All groups share one centre, and each spreads out both ways along 8 directions, with some noise.
Known rows, each followed by its group:
[ 21   1 -15  -3  -8  14 -31 -20  10  13 -18  -1  25  11   1  -8  19 -12
 -27] -> (4)
[ 15   0  -9  -6   4  19 -12  44  11 -11  12  -6  26 -24   8   2  10  -3
 -38] -> (2)
[ -2  -1   5  -7  -3 -20  -2 -14 -31 -19  -1 -23  -2  13   7   3  22  18
  27] -> (0)
[ 10   3  33 -24 -11   5   6   4 -24   4  26 -14   2  -4   1  -6   8  -6
  -5] -> (3)
[ 13  10  29 -13 -30   6  -3   9  23  26  15  10  15 -15  -5   3 -13 -36
 -37] -> (1)
[ -6   9 -12  -3 -11   9  -8  22  20   5  36   2  17  -5  14   3  -6 -17
   5] -> (2)
[  4  12  -5 -10  -8  -1  -8  29   7  -7  23  -9   2   7   1 -16  11 -13
  17] -> (0)
[  2  11 -18  15  18  10   3  -3  23   8 -12  18   0   6  14  -2  -1   6
   7] -> (3)
[ 38  23  36 -33  24  36  29   5  -4 -17   1  -9   3 -24   5   2  40   6
   8] -> (3)
[  5  22  -5  16  23  12  -9 -24   2   8  -6  21   8  -6  -3  -6  21 -32
 -22] -> (3)
[ 32   9   4 -14  -8  -6  14  14  30   7   3  12   4   4  24  21  11  31
  26] -> (0)
[  7 -16 -20  -4  -4  44  -9  -9  32  24 -12   4  24   8  16  -2 -11   8
 -14] -> (4)
[ -6  -8   6  -8   2   0  -6 -31 -30   6  -3 -11 -20  21 -19 -23   7 -10
  29] -> (2)
[  9  20   5   7  16  22 -10  38  -8  24  20   3  18 -22  33 -12  17 -10
 -41] -> (2)
[-14  -2  16 -13   6  17   8   2 -19   9  44   3 -23   3 -27 -29 -13 -37
  16] -> (1)
[ 39   5   7  -6  -3  15  -3 -16  -4  43  16  15  17 -13  18  21  27  -3
  -8] -> (0)
[ -4  -2  12  -9   2  11  15  33  -5  33  55  13 -27  -2  -3 -18 -20 -16
  34] -> (4)
[-18  14 -25  30  16   4 -18 -23  -2  17  -6  13   5  -3  -1  -6   8 -35
  -2] -> (3)
[ 14 -10   7 -23 -17  19 -19  25  -9  10  33 -14  19  -1   7 -10   5  -9
 -25] -> (0)
[-18  15  -2  16   1   7 -13  12   5  25   9   1  10  -6  16 -16  -7 -24
 -26] -> (0)
[ -5  29  15  13  16  29   0  12  21  49 -23   7  -9   3  25 -37  -5  -9
  -9] -> (1)
[ 19  16  13 -15   4  28 -14  19   3  11 -11 -14  15 -11   3 -23  20 -21
 -30] -> (1)
[  0  30  14  -2   1   0  11   8   9  17  15   6  -8 -10   7  -4   7 -22
  26] -> (3)
[  5  15  12 -14 -13   2 -13  56   3  30  43  -5  -6  17  22 -40  -2  -5
   5] -> (2)
[ -3 -19 -11   0  11  34   7   0   1 -24 -10 -10  30 -27  12  24  -4  19
 -41] -> (2)
[  2  37  25   1   4  28   2  31  39  36 -17   7   2  -3  26 -32  -7 -17
 -24] -> (1)
[ 12 -19  10 -29  -9  -9  -1  10 -48 -26  51 -24   2  -7 -15  10  18   4
   9] -> (4)
[  7 -16   0 -10   8  13  -9  -1 -28  31  46  11 -30   3 -43 -27  -4 -43
  21] -> (4)
[-15  18  35   1   2  31   4  14   7  51 -15  -3  -9   9  28 -44 -24  -7
 -28] -> (1)
[ -2  -8  -7 -15   2  17   2  15  -1  -2  34  -6  -3  19  12 -14  -3  13
  21] -> (4)
[  0  29  11   6  11 -24  11  13 -10  -6  21   6 -13  -7   6   1  19  -7
  25] -> (4)
[ 14  25  22   4   1   2  15   1  33  20  -9  26   0   3  23  -2  -5   7
 -19] -> (3)
[ -1  32  -4   9   5   5 -10  25  17  19  11   3   9  -1  34 -15  13  -7
   2] -> (1)
[  6 -26  -6  -9  13  16  -1   5  -6  -7  22  11  -5  30   7 -16 -13  31
 -22] -> (3)
[  4 -36   5 -21   1  16  21 -21 -23 -21  21 -10   3   4   0  19  -4  32
  13] -> (2)
[ -7  31  -8  16   6   2 -11  19  10  34  23  11   1   4  28 -18  13 -18
  16] -> (1)
[ 12   5   0  -3 -24   3  -6 -10  21  16   4   2  31  -8  25  27   6   0
  -8] -> (2)
[ 13 -16 -16 -23  29  57  12   1  16 -16  23   8 -14  -1 -43 -20   2 -24
  37] -> (0)
[  7  10  30  -6  10   7  23   2  13   9  16  26 -19  23  14 -18 -17  14
 -11] -> (3)
[ 14  -6   1 -18   3  30   9  23   7  -1 -13 -26  15  -8  28   5  16  37
  16] -> (3)
[ 14   9  -9  -1   7   5 -15 -21 -24   9  23   2   9  -7 -11   3  34 -32
  12] -> (0)
[ 15   1  17 -19 -30 -15 -21  -4 -12  28  -5 -14  -6  29   1 -22   8  -1
  13] -> (2)
[ 10 -17  -5   4  23  23  18 -24   3  12 -40   6 -18   5  -2   2  -2  30
  19] -> (1)
[ 30  -5  -2 -20 -28  12 -26  17  25  11  -9 -12  34  29  38  -8  10  30
 -36] -> (4)
[  4 -18 -19  -4   6  30 -12 -19   8   7  -7   2   5  20  -7 -18  -1  -3
   0] -> (4)
[ 12   2  18   0  -9  -2  29  23  31  29   5  23  -7   8  48  17 -23  58
   7] -> (0)
[ 32  10  14 -14   3   8  -7  66  13  13  -1  -5  -1  -2  24 -20  11  23
 -30] -> (2)
[ -5  -5 -11  -6  13  18  16  25  20  -9  31  14 -15   4 -11 -10 -17  -2
  25] -> (0)
[ 27 -13 -14   1   8  10   9 -25  19  -3 -36   9   3  -8  -3  31  10  28
  13] -> (1)
[  2 -14   8  -2   7  23  30   2  25  16 -19  10 -10   0  12   7 -25  34
  12] -> (4)

New rows, each followed by its group:
[ -3   0  -3  -5  -3  -3  -8  26 -21  13  69   5  -3   1   1 -12  -1 -23
   8] -> (0)
[ 14  25   0  11  32  23  14  42  16  11  14  18  -2 -18  31  -5  11  10
 -13] -> (2)
[  7  46   6   8   5 -33   2  16   5  -7  11   6   0  -9  19   7  30  -9
  18] -> (4)
[-21  13 -12  21  26  27  16 -17  24   9 -19  13   0  -3  17  -1  -8   1
  20] -> (4)
[ 18 -17  -9  -3   3  31  11  -9  35  -2 -26  14  18 -18  -4  26 -12  11
 -26] -> (0)
[-18 -12  14 -13 -17   1  23 -41 -12  19  33   1 -11  33  20   5 -18  22
  55] -> (2)
[ 24  -7   5 -18   4  -2  -2  15 -13  -7  -1  -9 -15  13 -16 -16  15  13
  12] -> (2)
[  9  -7   7 -15 -26 -10  -5  20   6 -16 -16 -23  20   5  21  12   3  35
 -16] -> (0)
[ 18 -14   8 -10  10  11  -3 -28 -17 -13   8  14   6  10 -11  -4   9  -5
 -43] -> (3)
[-10  23  12  14 -17  -8 -15  11   3  33 -18  -8  22  -1  47  -8   1   6
 -35] -> (0)
[ 21  -7  10  -3 -16  12  -9  -8  13  30 -39  -4  18   2  17   4  -2  19
 -41] -> (4)
[-30  14  15  -4  19  26   2  21 -16  -7  11 -21  -2  14  21 -45  -1  -6
  -7] -> (1)
[ -3  15 -29   6  19  18  -3  -1  29  -3  11  15  -7  30   6 -24   6  -6
  35] -> (4)
[ -1  -7  -8   8  -4   1 -18 -18 -28  21   7 -10  16   1  14   6  11  -2
 -12] -> (1)
[-13 -17 -28   6  18  17   5 -36   1 -37  -9   2  10 -14 -27  21   2 -12
  17] -> (2)
[ -1 -19  14 -26  -4  19  -5  19 -35  -7  26 -31   7  14  11 -22   6  20
  -9] -> (1)
[  3  19  -3  16  44  13   4  -4 -16  10 -10  11 -15 -12  -2 -19  25 -14
   0] -> (2)
[-20  -9  11  -8 -18  -5  -3   6 -24   9  39 -12  10  14  28  -5 -13  14
  -8] -> (1)
[ 23   9   2  -7   0  14  18  28  27  35  48  33  -8  -1  21   5 -10   5
  20] -> (0)
[-30  26  10  22  -1 -37   1  -8 -18  -1 -23 -18  -8  17  37 -10  11  23
  19] -> (0)
[-22   5  13  -1   1  10  15  -6   1  -2  13   5  -6   3   1  -8 -18  -8
   0] -> (1)
[ -3   3 -12   9  10  14  -5 -32   2 -23 -44 -13  28  10  25   5  18  24
 -19] -> (4)
[  0  -4   4   3   8  15  26   5  25  10  -9  15  -9   5  20   8 -19  33
   7] -> (0)
[-10 -17   6 -17   9  22 -16 -17 -60  -3  26 -32   2  11 -15 -31  18 -16
   3] -> (0)
[ -6  -4 -22  -1  -2  44  -1   6  36  10   1  -5  32   3  39   2  -8  19
  -1] -> (4)
[ 33   1  -1  -5  15  29  12 -17   6  38  30  32  -2  -7   5  12  13  -5
  17] -> (0)
[-27   3  -2  20  15  43  -4 -13  -1  45 -13  -2   7  -2  23 -24 -17 -16
 -16] -> (4)
[ 21  34  17  -7  32  40  15  -5   0   2 -22  -5  10 -24  18  -5  41  -5
  -2] -> (3)
[-15  18   4  -7 -15 -14 -21  18  -4 -22 -26 -40  13  15  16 -26  18   5
   2] -> (0)
[ 21  21  11 -12 -12   4 -13  24   1  19  31  -1  17  -7  16  -6  22 -19
 -12] -> (3)
[ -5 -25  -9 -15 -20   6  12 -30   3 -15  19  -3  13   9  -2  30 -13  16
  30] -> (2)
[-14  11 -33  17  18 -10  12  -3   5 -22  16   9  -1  12  24  13  12  23
  44] -> (1)
[ 10   5   5   5  27  23  33   7  18   1  -3  18  -2 -11  31  17  -2  38
   0] -> (2)
[ -6 -15   1 -14  11  16  12  15 -19   5  53   3 -26   6 -19 -18 -11  -9
  38] -> (4)
[-12  -2 -25   4  10  14  13  -4  20 -23  23  12   3  -8 -11  18  -5 -12
  30] -> (2)
[  3 -35  -8 -26  -8  22   3  15 -25 -15   2 -40  12  -1   7   7   5  39
  22] -> (3)
[ 20  16 -30  15   5   8 -21   5  31  11 -10  15  26  -9  16  13  23  -9
 -17] -> (3)
[  8  28  12  -8   0  12   5  46  33  20  14   5   0   8  34 -20  -3   7
   4] -> (1)
[  7   7  -9  -1  -3  10  12  34  55  -6 -10  12  11  -6  21  13 -14  23
   0] -> (2)
[ 19  -6  -2 -15  20  34  10   0  -6 -17  -9 -12  11  -9   6   5  24  21
   9] -> (3)
[-10  14  13  10  34  23   8  27 -16  19  -4   0 -22   4  22 -42   2   9
 -12] -> (2)
[-17   9  -8   3   1   2 -24   1 -33  -8  29 -23  24   1  20 -13  24 -15
 -13] -> (1)
[  8  12 -35  18  26  -2   0   4   7   7  -3  10  -2  10  27   6  28  25
  48] -> (1)
[ -7   8 -30  12  11  18   4  13  45 -20 -15  11  18 -23   1  20  -8  -7
  -7] -> (2)
[ 31  15  27 -15 -19 -29  15  34   4   6  18   3  -6 -18  10  26   7  16
   5] -> (4)
[ -6   0 -14   1  -7   8 -14 -13   1  -4   8  -6  18  -7  -6   6   7 -22
  -3] -> (2)
[-21 -22 -44  19  -4  -6 -11   0  12   3   3   3   0  12   1   7 -17  10
  33] -> (3)
[-14  19   0  15   7  18 -21  11  -4  43   1  -2  11   7  35 -33   5 -15
 -23] -> (3)
[-13   7 -16   3 -17   1 -28 -10   2   9   2 -11  15   5 -11 -15   5 -41
  -2] -> (2)
[ 37  15  -3  -3 -14   5  -2  26  36  35  33  30  16 -13  21  22  10  -7
  -1] -> (0)
[  3  14  -4   9   3 -11  26  21  45   2   2  29 -10   3  22  17 -16  27
  29] -> (0)
[ 51  10  25 -22 -29 -31  -4  38  13  20  20   8   0 -11   1  20  14   5
  -9] -> (4)
[ -3 -10   5 -11   2  -2  -6   7  -8   0 -20 -17 -27  31 -18 -40  -6  10
  23] -> (2)
[ 33 -23  14 -26 -42  -7  -4  14   2  29  30   2  13   4  12  24 -11  25
 -12] -> (1)
[  5  -7 -29   3  -8  15 -21  20  14  15  -8 -16  26  -4  27   8  12  17
   4] -> (3)
[  6   4  11 -13 -14   4  -9  21  -3   7   6 -17  12   7  20 -11   6  11
  -7] -> (0)
[-19   5 -12   3  17  27  10   1  12  -6  10  -3   3  19  27 -15  -4  13
  23] -> (4)
[ -1   0  29 -12 -35  -4  16  15  29  15  12   7  12   3  31  17 -34  24
 -23] -> (1)
[ 12   8 -21  11  25   8  13  -5  22   2 -17  18 -11   1   4   7  14  17
  40] -> (1)
[ 25  22  15   2   9  -5 -10  -7 -18  28  -9   3 -10   3   6 -16  32  -9
  -3] -> (2)
[  2   0  12  -6  10  19  -5   6 -40  19  33  -9   8  -5  21 -13  17  -4
 -20] -> (2)
